The groups are shells around one centre, one inside the other: the same stretched ball of 3 dimensions in 10 sizes.
(in the rows, 128 means zero)
Known rows, each followed by its group:
127  159  131  134  85  102  176  124  127  94  100  180  117  116  138  132  138  138  122  116  120  153  122 : j_235
161  128  138  126  111  136  188  152  121  143  100  161  93  58  90  127  160  94  138  131  161  160  106 : j_460
146  145  123  151  100  86  169  124  105  91  87  178  91  132  149  138  143  162  121  121  111  131  98 : j_425
151  138  140  125  100  126  182  141  122  122  96  169  110  75  107  130  152  107  134  127  147  159  115 : j_460
144  149  124  151  96  80  165  118  103  80  83  182  98  140  158  140  140  169  119  120  103  128  100 : j_679
158  134  142  126  104  126  180  141  116  120  90  169  109  72  106  132  154  107  136  131  147  156  112 : j_914
146  149  124  156  95  70  158  111  95  65  73  187  102  153  171  144  137  184  118  121  92  120  98 : j_988
152  135  136  124  107  139  193  154  130  148  110  160  93  58  88  124  158  90  136  126  163  166  110 : j_206
154  136  123  147  109  102  178  138  109  118  94  169  78  107  127  133  151  140  126  124  130  137  93 : j_460
146  140  122  142  108  113  186  144  121  133  107  165  76  96  115  128  152  125  127  121  141  148  97 : j_206
123  156  124  130  92  122  192  142  143  134  124  167  94  91  109  122  146  111  124  113  146  166  117 : j_203
142  151  133  141  90  89  165  117  108  75  80  185  118  127  152  140  139  157  123  122  108  137  113 : j_988
127  152  122  131  98  128  197  149  145  148  129  162  83  83  99  119  150  104  126  114  154  167  112 : j_206
114  163  117  139  89  108  189  135  142  124  126  171  89  115  125  123  141  131  118  108  132  158  114 : j_305
128  158  126  139  87  97  175  124  124  95  101  179  108  123  142  132  139  146  120  115  117  147  115 : j_425
132  157  128  142  87  90  169  119  117  83  92  183  112  130  150  136  137  155  120  117  110  141  114 : j_989
118  161  118  137  91  112  190  138  142  129  126  169  87  108  120  122  143  125  120  109  137  160  113 : j_989
163  130  131  142  111  108  176  139  104  116  86  169  87  95  121  135  154  132  131  129  135  139  95 : j_989
122  158  113  145  95  102  187  136  134  124  121  170  77  120  129  125  143  140  118  109  129  150  104 : j_914
124  160  116  149  90  87  176  124  123  97  106  178  91  138  149  132  138  159  115  111  112  140  106 : j_679
136  149  115  152  101  91  178  132  117  111  104  172  75  129  140  132  145  155  119  115  119  136  95 : j_235
159  131  138  129  108  128  184  146  118  131  95  165  97  70  101  130  156  105  135  130  152  155  106 : j_203
160  133  137  135  106  113  175  137  108  111  85  171  102  89  120  135  152  125  133  130  136  145  105 : j_425
106  171  118  139  81  101  184  127  143  108  124  177  101  127  137  125  135  140  115  105  122  157  121 : j_235
122  155  123  128  95  131  198  150  150  150  133  162  87  80  97  118  149  99  126  112  156  171  117 : j_914
113  166  111  147  88  94  184  129  136  111  122  175  84  135  141  126  138  151  114  105  119  148  108 : j_988
157  132  138  126  108  133  188  150  123  139  101  163  97  63  94  127  157  97  136  129  157  160  109 : j_305
140  145  134  127  97  126  186  142  131  128  108  168  104  80  107  126  150  107  130  122  147  162  116 : j_679
152  143  133  144  98  90  165  121  101  82  76  181  108  123  149  141  143  156  125  126  111  133  105 : j_203
118  166  119  146  84  85  173  118  125  87  105  182  103  143  155  133  134  162  114  109  106  142  113 : j_305

New rows, each followed by its group:
130  158  119  153  90  77  167  116  111  79  92  184  97  150  163  138  136  174  115  114  99  131  104 : j_989
133  155  120  152  92  80  168  118  111  83  91  182  96  145  159  138  137  170  116  115  103  132  103 : j_679
121  163  114  153  88  79  172  118  120  87  103  182  92  150  159  134  135  170  113  109  103  136  105 : j_206
139  144  135  120  100  142  196  153  142  151  120  161  98  59  86  120  154  85  134  121  165  173  118 : j_988
136  145  130  125  101  136  196  152  141  150  122  161  91  68  91  120  153  93  131  119  161  170  114 : j_305
115  167  123  137  82  100  180  124  136  100  113  179  108  124  139  128  136  141  117  109  120  155  121 : j_914
144  143  121  147  104  100  179  135  115  115  100  170  80  114  131  132  148  143  124  120  127  140  97 : j_203
157  135  128  144  109  105  177  137  107  115  90  170  85  102  125  134  152  137  128  126  131  139  96 : j_679
120  162  129  129  85  116  185  133  141  114  116  174  111  102  122  125  141  120  123  113  135  164  125 : j_235
147  139  140  120  101  137  190  148  132  138  107  164  107  61  93  125  154  91  135  126  159  168  118 : j_235
113  168  118  142  83  94  179  123  135  99  114  179  101  134  145  129  135  150  115  107  115  150  117 : j_206
154  134  138  124  107  137  190  152  128  144  106  161  96  59  90  125  158  92  136  128  161  164  111 : j_206
116  166  113  151  87  84  177  122  128  97  111  179  89  145  153  131  135  163  113  107  109  141  107 : j_460
114  164  113  142  90  104  189  135  141  124  127  170  83  120  128  123  141  136  117  106  130  155  110 : j_914
171  124  138  135  114  118  177  143  104  121  82  167  94  78  111  135  157  118  136  134  143  144  98 : j_460
156  138  139  134  100  108  171  130  107  97  80  176  113  98  129  137  148  132  131  129  128  144  110 : j_206
121  165  123  146  82  82  168  113  120  76  96  186  112  146  161  136  132  167  114  111  101  140  116 : j_988
123  161  128  135  85  103  178  125  131  99  106  179  112  117  136  130  138  137  121  114  122  154  121 : j_460
151  135  133  127  108  136  193  154  130  149  111  160  88  62  89  124  158  93  135  126  162  164  108 : j_305
127  153  114  143  99  110  190  142  135  135  123  166  73  108  119  123  147  129  121  111  138  153  102 : j_235
156  131  135  125  111  140  194  157  129  154  110  158  87  55  85  124  160  88  137  128  166  164  106 : j_914
150  144  137  138  95  96  166  122  106  83  78  182  117  115  143  140  143  147  126  126  115  139  111 : j_914
121  159  120  135  92  114  190  139  141  129  124  169  90  104  118  123  144  122  121  111  139  160  114 : j_679
153  133  137  122  108  142  194  155  131  151  110  159  93  54  84  123  159  85  137  127  166  167  111 : j_914
118  162  116  143  90  101  184  132  135  115  119  173  88  123  134  126  140  141  117  109  125  152  110 : j_203
144  145  117  154  103  86  173  128  107  102  93  174  78  132  146  136  145  162  120  119  114  130  92 : j_235
157  138  132  145  103  94  167  126  100  91  77  178  101  116  142  140  147  151  127  127  117  133  100 : j_425
172  122  138  133  117  127  182  149  108  135  88  163  88  67  100  132  161  107  138  134  153  149  97 : j_235
143  151  123  157  94  67  158  110  95  62  74  188  102  158  174  144  136  187  116  120  90  120  99 : j_235
156  133  133  133  109  125  186  147  119  135  100  164  88  76  103  128  156  109  133  127  151  154  103 : j_425
174  125  138  142  111  101  166  131  91  96  67  175  100  100  133  142  153  142  133  135  125  131  95 : j_235
153  136  126  141  109  112  182  142  115  127  99  166  81  94  116  130  153  127  129  124  139  145  97 : j_203
129  157  129  137  87  99  174  123  124  93  99  180  112  120  140  133  139  143  121  116  118  148  117 : j_989
135  147  117  142  104  114  190  145  130  139  119  164  71  99  113  124  151  124  124  115  143  152  99 : j_235
